The rows are grouped in 4 ways, from coarse to fine. Each group lies inside one group of the grouping before and may be the whole of it. The rows also spread widely along 19 directions, which tell nothing about the answers.
Known rows, each followed by its group in each grouping:
-159  -234  -1  83  -131  -230  -52  -113  -49  41  94  -4  -41  -61  -83  -21  -115  -135  94  49  35  87  155  -118  -280  -121  -255  188  -63  -124  208  123  17  -113  -107  -90  59  -75  37  -10  25  -41  209  115  59
Vinu J_576 J_281 J_908
177  -249  -135  6  -134  -206  80  170  -214  -249  239  -28  -258  -123  -19  -10  -113  -166  116  -39  43  151  122  -173  -80  -265  -31  -40  -280  -44  -4  -310  186  -97  -207  -46  4  -164  -17  -89  -145  157  -22  -71  -142
ked J_885 J_346 J_621
136  351  -61  -148  202  -131  14  -31  -247  35  95  1  -88  21  220  109  -101  -142  -188  64  55  -150  84  308  -36  -126  -28  80  90  -6  55  -11  -11  49  8  -322  -86  -37  110  -59  -156  44  -100  248  -48
Vinu J_416 J_395 J_498
144  -90  -247  31  38  -101  46  102  9  40  -16  -21  37  9  -1  49  -5  -126  -149  -32  55  -27  36  42  -10  -65  49  96  100  74  246  140  -26  -34  -236  -146  34  82  -34  57  56  -52  -117  8  135
Vinu J_576 J_281 J_341
54  3  -4  -183  -128  -23  246  -60  -207  -222  -107  -41  53  394  125  -27  -217  32  -30  84  96  18  -113  -150  116  202  -30  231  -111  -51  168  180  -128  52  -242  -283  -193  241  -21  15  -40  -325  20  161  203
Vinu J_43 J_389 J_941
-122  54  114  -83  46  -93  -16  36  -351  36  235  88  -119  315  94  40  31  7  -21  31  -97  91  32  -86  118  -60  32  -112  -67  -292  -91  -75  -199  -87  64  -23  133  84  -144  -61  50  -22  255  -56  4
ked J_885 J_150 J_877
40  199  305  130  -318  -48  184  -1  -259  -94  -13  75  -179  89  -137  133  -118  79  28  229  68  -135  300  -186  -64  -135  -186  -70  -351  -227  -122  44  -236  -7  140  56  -15  -202  -232  -262  -143  33  -50  -127  -220
Vinu J_576 J_37 J_708
234  15  16  -13  122  -143  -27  76  -228  -136  75  1  -50  116  -129  -15  -200  -38  217  10  82  242  139  210  -26  -7  146  -182  -222  74  -22  -121  29  -80  -137  -88  98  36  -56  -19  -181  109  45  -39  84
Vinu J_576 J_235 J_289
-127  137  55  21  31  38  -70  173  -127  57  0  87  -31  91  119  153  60  0  -131  135  -54  -100  101  122  -120  -141  -225  140  -227  -105  -66  199  -126  -249  210  104  -108  -120  106  83  -10  167  1  -5  -279
ked J_138 J_287 J_96
-129  0  30  -47  64  70  222  -27  -295  -119  -139  67  -84  -316  -150  71  155  9  156  1  -215  79  151  -93  63  135  -29  -55  -95  -137  -123  113  272  -71  165  -193  116  -35  173  247  45  101  76  -101  -160
ked J_587 J_344 J_775
159  15  157  186  2  166  160  170  260  133  -1  39  221  19  51  88  137  -220  -54  -69  139  -76  91  27  -99  -253  -99  -77  -52  185  142  -21  74  33  -159  48  3  -56  73  -27  -67  -112  -241  -357  -20
ked J_587 J_409 J_716
73  139  -46  215  81  -19  -27  129  -136  91  63  21  10  259  -5  51  74  -12  -70  94  -14  18  133  146  -42  -40  -55  -38  -74  63  64  55  -61  -130  -19  -74  -41  -28  73  61  -47  -90  -48  -37  -4
Vinu J_43 J_506 J_890
-53  37  52  116  9  94  -205  -136  147  218  -52  178  44  40  -156  -83  -96  -96  -13  198  33  59  -33  114  -64  -11  32  219  -62  39  255  266  56  -55  -122  -298  143  55  -41  32  102  -124  -70  -141  108
Vinu J_43 J_506 J_149
-94  -50  416  123  77  42  190  38  -254  -257  58  207  -96  320  -137  41  -14  96  133  -21  -187  200  14  -56  171  116  20  -177  -155  -203  -165  -34  -88  -118  142  -14  162  68  46  130  -18  -88  254  -219  -114
Vinu J_576 J_235 J_196
75  -143  79  193  -39  -35  36  -22  66  -180  -15  172  155  186  -236  51  -108  -56  95  16  91  32  -35  107  37  -59  -6  170  -193  74  214  176  164  -34  -175  -217  -162  -21  187  105  -77  -126  -134  -84  -69
ked J_587 J_724 J_312
-105  -5  -49  -150  -138  160  91  120  -64  96  -20  45  -155  47  252  -25  53  -158  -162  153  35  -30  78  -169  -16  -167  -46  148  -78  -55  -9  5  -47  -124  -76  48  28  25  -189  -5  150  122  -108  -190  -21
ked J_587 J_724 J_393
115  144  -197  10  90  -149  77  -125  -160  7  -86  -9  18  -332  -212  92  -65  23  159  -55  -63  45  117  74  -61  114  117  -87  40  -77  17  179  228  133  61  -321  127  -105  84  -5  -53  -45  -13  115  -2
ked J_885 J_150 J_736
38  44  75  59  2  -25  -58  203  161  63  118  74  -22  281  68  158  64  -71  -289  -41  -227  -144  -79  60  103  -40  -3  44  -58  65  157  122  -228  -114  -4  53  101  -8  -44  109  -68  -151  -102  -149  -26
ked J_587 J_409 J_602
129  379  -170  321  79  -127  327  -188  -162  -64  21  90  134  72  -281  262  80  193  -87  -164  -23  -240  135  159  151  101  306  48  404  -260  10  297  -13  353  234  -136  84  -243  -171  -130  190  -159  -178  -18  -46
Vinu J_416 J_395 J_247
123  -50  16  210  153  -87  -215  460  211  160  -113  -100  139  223  47  -7  -70  117  16  -63  -123  212  1  75  -180  119  -38  -419  -202  256  -28  156  -215  -312  8  258  13  78  144  146  -209  -232  149  -32  54
Vinu J_43 J_389 J_65
-82  -162  16  -16  -130  -373  -87  111  245  43  94  12  98  112  6  140  -236  126  -11  -272  -78  45  181  168  -99  -197  343  -124  -10  80  57  84  -227  93  50  552  -158  -68  -430  -4  27  -25  -51  -47  140
Vinu J_576 J_235 J_196
8  154  210  92  -97  -83  279  78  -110  -216  -127  -62  -260  30  -68  68  -85  91  3  15  -204  124  237  -37  19  187  -165  -162  -124  41  -85  -1  -94  -229  163  -6  194  -72  -52  158  -111  35  255  3  -42
Vinu J_416 J_395 J_247
-284  185  200  97  -107  11  -94  -61  -312  283  105  165  -59  242  141  -14  128  44  -79  298  -26  -33  241  -50  26  -164  -204  16  -142  -130  65  64  -118  -151  91  -187  -226  95  48  52  65  -133  154  1  -14
Vinu J_43 J_389 J_941
260  208  -207  319  -301  -228  -168  112  -21  121  -200  -24  -163  -38  -321  46  -131  82  -101  361  34  -44  298  -13  22  16  -164  -107  -345  229  279  262  -107  -275  -178  -380  -51  -24  -48  5  -225  -82  -69  95  46
ked J_885 J_150 J_877
-35  346  -36  -74  167  -19  -78  -27  -31  279  25  72  141  5  147  55  -60  -18  -117  9  91  -48  -19  116  -77  -58  26  -7  189  -210  -3  185  -103  42  137  -138  123  19  -66  -150  116  -38  150  65  16
ked J_885 J_150 J_736
104  246  -4  439  -207  -168  235  169  71  -139  -40  -17  -175  270  6  51  -207  198  -76  -42  67  43  221  56  -131  -42  39  -121  52  38  -143  -27  -159  -70  181  226  -84  -312  -218  -109  -9  -22  31  31  -82
Vinu J_416 J_395 J_247
237  376  -320  189  -170  -50  -42  51  88  -65  19  -3  -117  -30  148  -219  -479  55  -26  157  458  44  -113  -41  -335  -59  -191  366  -126  -134  -8  48  117  -74  1  -295  -109  -311  0  -385  -57  30  61  277  -105
ked J_885 J_150 J_736
-56  -76  -316  -49  -14  -55  -138  120  140  75  -4  92  -134  16  134  -42  -107  71  -285  -19  -186  -25  -197  -49  76  45  255  247  99  -34  128  246  -83  -47  -3  -29  18  42  -176  118  207  -109  -86  26  51
Vinu J_43 J_389 J_941
-260  114  41  -150  96  333  57  59  36  168  -101  90  -83  73  282  -101  136  -54  -75  77  -208  118  -145  -14  14  148  117  107  54  8  -44  168  47  -109  91  -62  160  121  0  250  192  -133  -7  -220  116
ked J_885 J_346 J_621
-111  66  57  -296  146  218  184  254  -54  16  -47  32  29  269  321  102  205  15  -176  -110  -270  10  -72  51  261  131  253  -83  26  51  -100  71  -139  -61  68  224  31  225  -130  301  102  -56  -93  -257  82
ked J_587 J_724 J_312
113  -22  -246  -278  105  105  32  92  -92  1  -163  48  -105  -185  207  -103  -241  -124  -38  60  165  35  -189  -101  -131  -47  241  111  49  -177  -134  103  42  84  -91  -129  113  54  -129  -171  105  79  -165  -4  -37
Vinu J_576 J_37 J_708
108  282  -162  -36  -7  69  162  77  121  -139  -64  91  -44  -278  77  -20  -208  98  -100  -97  80  -24  -104  -4  9  38  64  207  10  -133  -55  95  173  25  192  -112  62  -166  -88  -63  94  121  11  -2  -155
ked J_885 J_150 J_736
111  -21  -268  4  91  -112  -196  180  151  242  -67  37  201  -159  136  31  -62  -2  -87  -48  64  -67  46  188  -97  -206  209  -31  -31  221  160  169  113  68  -100  -30  -339  44  81  64  -49  -128  -301  48  37
Vinu J_43 J_389 J_941
102  85  57  140  127  254  258  322  18  -84  -239  52  116  217  190  -94  -4  43  32  -5  193  214  44  110  -6  31  16  -165  -36  195  -100  -22  62  -208  -42  59  -135  157  109  199  40  7  31  -184  41
Vinu J_576 J_281 J_341
167  201  -17  52  -58  -72  -106  156  -160  46  31  89  -145  95  38  -22  -144  -20  -129  219  89  29  38  -62  88  -99  -126  -100  -219  -51  51  -26  -92  -208  -89  -335  5  78  7  -89  -112  -3  137  36  -66
ked J_885 J_150 J_736
3  32  -140  240  -28  -189  38  1  188  -17  163  -24  114  -232  -104  -66  -144  62  93  -231  169  142  188  66  -244  -91  -130  192  58  -77  141  3  170  -110  96  133  91  -228  -106  -47  141  157  293  14  43
Vinu J_576 J_235 J_289
-63  516  205  18  179  256  -59  40  -72  92  -1  276  51  445  198  -58  -134  175  -150  180  127  -41  -167  223  120  53  151  120  4  -227  -162  201  -220  -45  279  -68  -16  57  -156  -108  139  -45  40  -129  -74
Vinu J_416 J_395 J_498
-85  92  4  120  -2  -57  -159  -77  -182  397  -43  -15  69  96  -104  90  89  -63  157  188  -39  -27  164  -36  -271  -17  57  -222  -61  -121  -43  293  -127  130  -10  -67  76  -89  -9  -174  -75  -272  -154  -63  70
ked J_587 J_344 J_775
13  150  141  142  169  -13  52  3  131  18  153  79  68  -51  -59  134  41  -49  6  -187  -115  13  -23  182  -120  -3  -63  57  15  -79  39  79  74  0  178  -8  223  -210  117  30  -30  -39  59  -120  -115
ked J_138 J_287 J_96
-72  13  93  145  198  -168  -128  -141  -200  164  -82  220  209  -355  -357  47  -48  56  352  -22  92  148  215  59  -125  -102  109  -325  -6  -290  -143  152  247  42  201  -206  83  -80  146  -88  55  85  230  -44  -194
ked J_587 J_724 J_393
-2  -9  19  98  51  -27  -28  -13  -18  37  297  145  46  125  -55  63  76  -113  -7  -75  6  -19  35  93  23  -183  55  161  -44  -95  113  -35  96  23  -30  -20  67  -128  -41  -30  49  15  -86  -209  -51
ked J_587 J_724 J_393
-119  206  583  -164  -118  138  186  -110  24  101  -147  186  -136  -119  -89  248  110  -171  -181  178  -259  -165  331  167  225  -149  -52  -74  -155  172  166  87  -128  -62  67  -94  177  124  -208  235  -64  109  -150  -348  -14
Vinu J_576 J_37 J_708
-215  43  137  -137  -12  3  238  23  -305  12  -99  40  -136  -183  109  106  186  28  -3  -1  -231  72  222  -161  111  44  -80  -200  -60  -133  -103  -1  66  -110  159  -106  4  108  59  249  74  7  230  -46  -59
ked J_138 J_287 J_96
-18  218  242  -34  -20  29  94  -80  98  -18  -309  85  56  89  -32  -23  -306  65  -6  126  60  112  14  110  -13  159  -45  20  -25  35  54  270  -118  -116  43  -195  76  140  -56  65  18  -70  209  63  68
Vinu J_43 J_389 J_941

New rows, each followed by its group in each grouping:
-55  128  42  194  -182  95  135  224  164  -64  -7  150  -69  136  93  -16  -60  48  -220  41  146  48  131  19  80  -216  -114  160  -37  -11  34  -25  -65  -319  89  172  -19  -64  -247  60  242  284  155  -201  -116
ked J_885 J_150 J_877
153  180  30  148  -197  -193  66  -193  -199  90  268  -57  -200  80  -194  149  20  -119  -24  125  -104  -131  296  11  -35  -87  -43  51  -118  -6  228  -16  -83  146  -141  -213  177  -207  -198  -193  -170  -144  -225  -59  101
Vinu J_43 J_389 J_941
-102  -12  -47  -204  80  -10  262  -51  -401  -95  36  98  -7  136  168  15  -15  -64  -65  -20  120  62  76  -63  149  -122  113  75  182  -282  -62  -85  7  34  -34  -106  -58  172  -147  -2  288  123  146  6  2
Vinu J_43 J_506 J_890
-282  237  56  152  -182  59  343  -225  -102  242  -97  -67  -141  220  66  155  219  -163  -134  126  -102  -80  364  40  -173  -34  -98  99  377  -45  32  186  -178  15  77  33  212  -153  -225  54  272  -11  -21  -69  157
ked J_587 J_409 J_716
160  51  101  -83  79  -132  -122  155  194  47  277  -34  177  50  51  110  -108  -8  -59  -204  -75  -73  -54  113  -65  -76  -6  43  -212  24  161  41  -139  58  -1  199  75  -79  -99  -107  -209  -129  -64  -104  6
Vinu J_43 J_389 J_941
-147  104  119  -179  74  21  27  -103  -90  37  -165  192  50  234  249  -72  -291  9  -18  88  142  109  -97  153  -3  -51  231  62  112  -68  -56  121  -36  73  8  -176  -228  194  -41  15  128  -101  44  130  71
Vinu J_43 J_389 J_941
-129  28  193  45  -16  47  105  76  125  -176  -176  249  290  389  132  1  -265  239  -92  -56  135  -15  -204  47  113  23  69  200  -56  -78  30  308  -113  -12  123  34  -444  153  61  113  114  -240  81  55  -83
Vinu J_43 J_389 J_941
43  8  -240  75  -261  -88  -4  38  -17  -62  -23  63  -235  -143  -66  -104  -214  83  -12  131  87  55  126  -89  -50  -49  82  204  -198  -1  90  68  66  -90  -60  -72  -49  -109  -274  -28  70  108  -96  -17  29
Vinu J_576 J_281 J_341
183  158  -64  264  -70  -190  24  102  282  -27  -222  20  -163  262  -182  163  -239  -88  -255  83  -19  86  142  416  -3  -15  75  1  143  315  225  200  -236  -298  -143  -66  209  -38  -214  176  46  163  4  48  98
ked J_138 J_287 J_96
237  -213  -61  147  137  -195  73  193  155  -118  83  17  46  80  -128  29  -160  -154  -88  -217  91  211  21  93  50  -149  91  -127  199  38  161  -120  -46  -173  -234  31  301  69  -147  4  132  160  217  -109  45
Vinu J_43 J_389 J_65
11  -153  19  176  -34  -113  75  185  64  36  -64  -3  -219  27  89  51  13  -142  -109  -4  -155  94  186  45  -77  -169  40  -210  46  262  49  -78  14  -143  -105  17  -4  -18  33  195  -55  -48  -80  -63  29
Vinu J_416 J_395 J_247
51  -190  159  380  -183  -146  26  103  -6  -28  134  152  -35  103  -197  68  47  -56  -31  48  25  4  257  -70  37  -311  -106  -85  -207  80  208  -74  18  -114  -153  -47  -151  -43  23  34  -64  -96  -54  -214  -53
Vinu J_576 J_235 J_289
134  -232  -262  158  -41  -361  -56  303  -84  -74  -201  10  21  -38  -320  243  4  132  -23  -62  -187  37  291  93  153  -56  235  -369  -98  147  35  187  -90  -219  -28  141  -115  41  -94  262  -16  144  -35  -12  -97
ked J_587 J_409 J_602
-121  406  -50  -42  134  291  44  -34  -217  261  32  172  -250  46  333  -144  78  -17  -81  156  -38  60  -111  -24  13  27  254  -16  166  -217  -248  -23  93  98  176  -282  165  -28  -55  -93  174  -107  -63  -119  9
ked J_885 J_150 J_877
23  -74  96  -32  -20  10  -65  -84  -57  -140  5  217  -105  115  -84  -59  -274  -134  7  178  138  66  -69  100  1  -135  59  280  -160  -68  111  96  19  -69  -154  -247  16  38  -52  -33  26  91  -76  -59  -55
Vinu J_576 J_235 J_196
-95  -241  -236  -71  -27  -80  -387  38  178  335  -82  51  -89  -451  18  -130  -67  -139  -68  146  -102  35  -38  -164  -223  -66  -64  147  -146  56  254  287  129  -132  -160  -252  74  71  111  89  4  -149  -45  27  93
Vinu J_576 J_235 J_196
59  241  125  71  -80  38  130  -58  50  -98  -162  61  -160  -98  -218  112  -122  27  19  122  -143  -14  186  213  -31  132  36  106  -151  125  56  231  -7  -72  111  -70  207  -145  -144  129  -81  95  -164  -115  -19
Vinu J_576 J_281 J_908
165  282  -65  -220  98  36  182  2  -345  -8  112  -100  -181  127  261  40  67  -94  -47  20  -131  -11  -69  -51  77  201  50  -54  -97  -32  -7  -85  24  145  -110  -386  76  65  109  -16  -216  -302  -109  57  145
ked J_138 J_287 J_96
-103  -77  98  120  -152  -94  257  -68  -194  -22  -226  55  21  267  -88  135  -36  39  -101  82  -27  -57  96  -255  46  32  9  -88  146  -231  -2  267  -246  70  -36  -99  -46  95  -102  -42  152  -276  61  27  -2
Vinu J_43 J_506 J_149
257  -8  157  11  273  -296  -151  129  14  -186  274  60  210  141  -214  155  -150  63  174  -277  -113  106  30  441  119  -28  201  -193  -284  180  131  -67  61  18  -10  40  -36  -3  81  119  -351  -52  -1  -59  3
Vinu J_416 J_395 J_247
83  51  -152  207  103  -70  -140  96  82  46  38  146  -129  109  -115  -62  -113  -41  -33  30  1  192  -9  215  25  -28  197  -11  58  67  51  13  78  -210  -45  -153  206  -47  -66  91  96  126  68  -83  16
ked J_587 J_724 J_393
-59  -72  -109  -26  -178  187  500  58  -76  -80  -124  -65  -195  -63  241  -16  139  -130  -146  -17  -27  22  162  -263  18  -54  23  109  183  38  11  -77  120  25  -131  3  9  -1  -146  120  243  -7  -157  -165  85
Vinu J_43 J_389 J_65
96  292  230  -52  26  34  185  -107  -141  -85  -92  68  -170  -221  -135  119  -123  2  48  67  -135  -82  48  3  -62  137  -16  -41  -128  -155  -113  149  -13  109  187  -221  293  -160  -15  -103  -177  -43  -85  -50  -152
Vinu J_576 J_281 J_341
104  272  -13  96  -15  73  157  137  195  -14  -134  -94  162  25  74  -10  -188  -9  -57  19  314  20  138  146  -295  -7  -310  240  -24  18  77  198  -122  -224  48  164  101  -122  -112  -94  54  210  136  8  -9
Vinu J_576 J_281 J_341
-39  -119  47  -141  -13  185  83  112  -385  63  100  137  -185  -73  -16  170  327  -120  -105  152  -289  -183  -4  -369  206  -114  86  -79  -223  -314  -112  86  -63  84  -1  -90  203  23  -70  -62  26  -83  -306  -393  -224
ked J_885 J_150 J_877
26  66  -133  -162  0  68  148  5  -120  -137  30  -139  -52  -96  49  -16  30  -111  104  13  -57  68  82  40  -124  157  -236  318  -230  71  106  64  193  -148  -50  -134  98  -88  121  170  -107  107  -3  11  42
ked J_587 J_409 J_716
12  -209  -265  41  124  -151  47  133  -12  -90  2  -12  135  -253  -11  114  13  -84  21  -157  63  -23  202  217  -173  -256  -8  163  30  55  79  99  230  -73  17  148  -205  -152  116  144  69  261  -142  40  -160
Vinu J_416 J_395 J_498
-385  -110  -29  178  -44  66  36  -21  -8  249  -15  88  -192  -69  107  -39  252  -52  -86  50  -292  69  122  -127  -131  7  -36  81  184  -52  55  170  63  -127  120  -5  128  -31  43  284  256  -146  78  -99  87
Vinu J_576 J_281 J_908
-61  25  -326  159  -49  -165  -305  57  -76  325  125  -12  -125  156  20  5  43  -88  -118  180  -70  -36  100  53  -203  -99  -14  116  -7  -24  126  204  -146  -147  -67  -63  56  -122  -59  -31  38  -49  -65  73  62
ked J_587 J_409 J_716
-49  -424  115  78  -79  -177  87  89  153  -93  -79  -53  -41  86  -171  89  -68  -144  65  -137  -196  177  13  -223  -130  56  -93  -127  -35  -3  96  128  -107  -149  -159  112  302  -1  -4  109  -20  -146  188  -98  48
ked J_587 J_724 J_393
4  -156  -267  154  -143  -195  165  40  100  -223  -200  38  -139  52  -222  23  -205  139  -7  -130  -128  162  0  -65  65  195  297  38  143  -25  1  216  7  -74  6  34  125  -74  -233  153  199  -5  69  31  52
ked J_587 J_724 J_393
6  145  186  -268  -134  -169  122  -151  -212  -195  56  -67  -187  -79  19  40  -262  53  127  -10  -167  -31  16  -113  -93  199  -86  99  -337  -126  -7  61  -35  136  91  -170  35  -89  -27  -71  -332  -216  40  177  30
Vinu J_576 J_37 J_708
-58  -195  183  53  113  -268  -82  141  145  52  442  150  12  -99  -16  36  92  8  -153  -394  -291  80  -57  -145  213  -102  23  -177  38  -126  216  -203  -15  -61  41  22  241  104  -52  131  17  -191  387  -177  71
Vinu J_576 J_281 J_341
-77  363  359  78  -169  28  143  86  53  5  135  73  -208  279  83  290  48  -43  -237  89  -236  -177  283  308  25  -204  -81  50  -180  154  -2  -7  -242  -104  235  267  19  -248  -213  91  -135  153  -215  -199  -145
ked J_885 J_150 J_736
-236  -380  330  -173  -49  -196  -11  -3  342  -66  0  -19  -181  0  15  112  -195  -311  -133  -120  -313  170  89  165  -169  -121  -144  167  5  226  261  66  -174  -295  -103  236  338  48  -140  322  13  171  204  -43  136
Vinu J_576 J_235 J_289
5  119  221  293  13  -7  -171  129  -2  156  263  53  -268  136  -96  -35  85  -90  -13  143  -167  146  186  62  -84  -89  -201  -122  -218  51  55  -119  -99  -325  45  -8  396  -143  -55  14  -103  52  177  -262  -25
Vinu J_416 J_395 J_247
-69  114  148  62  -141  -70  26  -4  -180  -121  38  37  -60  378  24  -7  -163  124  30  136  -21  37  42  -6  -31  98  -150  143  -320  -34  40  101  -123  -103  42  -69  -203  -17  30  36  -147  -208  78  92  3
Vinu J_43 J_506 J_890
44  -56  -455  -166  150  107  8  228  -22  -17  -110  -26  -72  -107  234  -152  -176  30  69  -70  134  204  -90  59  -208  15  391  100  79  -79  -251  77  88  -10  15  254  62  -54  -250  -47  237  233  -153  -73  28
Vinu J_576 J_235 J_196
-30  233  -164  137  28  -7  -22  -132  -66  217  -166  -64  -289  -189  59  56  -15  -134  -88  237  -226  -109  82  134  -357  93  -106  165  79  109  37  318  92  18  83  -380  87  -266  307  64  -148  -199  -279  267  -56
Vinu J_43 J_389 J_941
149  257  -140  3  116  -266  -152  150  -11  -133  245  76  29  76  -3  -9  -206  195  -88  -163  -14  86  -24  268  205  47  31  77  -159  18  146  -53  56  -202  104  -165  -65  17  6  116  -109  86  311  173  12
ked J_885 J_150 J_877
-210  190  -6  42  -262  178  124  -9  -115  -42  249  135  -218  -24  282  -186  22  142  -95  104  17  -49  20  -280  15  -69  -188  462  -243  -216  10  -84  162  -61  187  -70  -194  -173  -77  -28  137  -40  29  -97  -114
Vinu J_43 J_389 J_941
-99  -360  6  -95  211  139  183  119  4  -256  100  53  -161  -211  135  -188  24  -149  225  -254  -163  404  -89  -10  -73  50  81  92  -43  68  -76  -245  442  -149  -45  17  196  14  205  348  75  114  136  -200  29
Vinu J_576 J_235 J_196
-16  -106  -50  268  -160  -237  163  48  -63  -54  116  17  -242  280  140  49  -95  -82  -272  -9  -65  -49  -8  -206  -71  -150  -97  66  202  -120  92  -32  -160  -17  -100  -140  -62  -113  46  -66  45  -269  61  180  -49
Vinu J_43 J_389 J_941
151  159  16  34  67  -272  -408  199  43  72  319  175  -92  -128  -278  99  -105  230  -87  -59  -305  6  97  205  257  -40  215  -154  -368  -16  99  20  -130  -187  208  85  210  -56  -298  45  -126  168  98  -175  -119
Vinu J_43 J_389 J_941
-352  -59  13  -355  -150  8  75  -32  -166  -88  118  105  -121  28  222  13  -46  72  -19  -29  -145  -6  12  -125  67  -42  120  305  -144  -264  -95  71  -18  -8  180  220  -120  -25  -280  88  194  138  29  -57  -66
ked J_587 J_724 J_312
40  85  51  82  42  -157  -35  8  -21  106  161  16  152  256  3  77  -2  -5  8  -80  -40  38  29  95  26  -9  25  -100  -41  41  186  64  -48  61  -81  -144  -67  67  68  28  -122  -319  58  24  177
ked J_885 J_150 J_736
-153  144  214  -284  205  198  -28  43  15  130  -170  190  84  -176  198  -44  -66  -25  37  18  -23  85  -92  36  -5  28  59  -67  -78  -94  -152  116  112  -55  182  -114  58  138  95  98  39  31  120  -123  -95
ked J_587 J_724 J_393
107  -293  -331  95  -178  -254  -151  340  7  -228  17  118  -170  238  -4  -11  -232  141  -289  11  -52  16  -270  -316  178  8  44  146  -212  -169  121  176  -221  -260  -152  -76  -137  94  -87  32  73  -126  117  94  -118
ked J_138 J_287 J_96
37  238  -305  -328  -276  33  -226  9  126  324  -95  -161  -315  -275  250  -167  -179  -89  -167  334  -16  -58  134  -51  -164  44  2  283  -296  249  244  186  -65  -100  -191  -143  65  22  -398  -46  -76  7  -273  19  317
Vinu J_416 J_395 J_498
-42  95  157  -21  20  23  -86  43  170  -10  94  213  -10  -21  -24  113  -125  43  -51  -70  -142  -116  -138  59  -17  -63  154  126  -166  -141  -72  163  -19  85  234  117  72  -220  -92  -68  -54  -33  -183  -191  -229
ked J_587 J_724 J_393
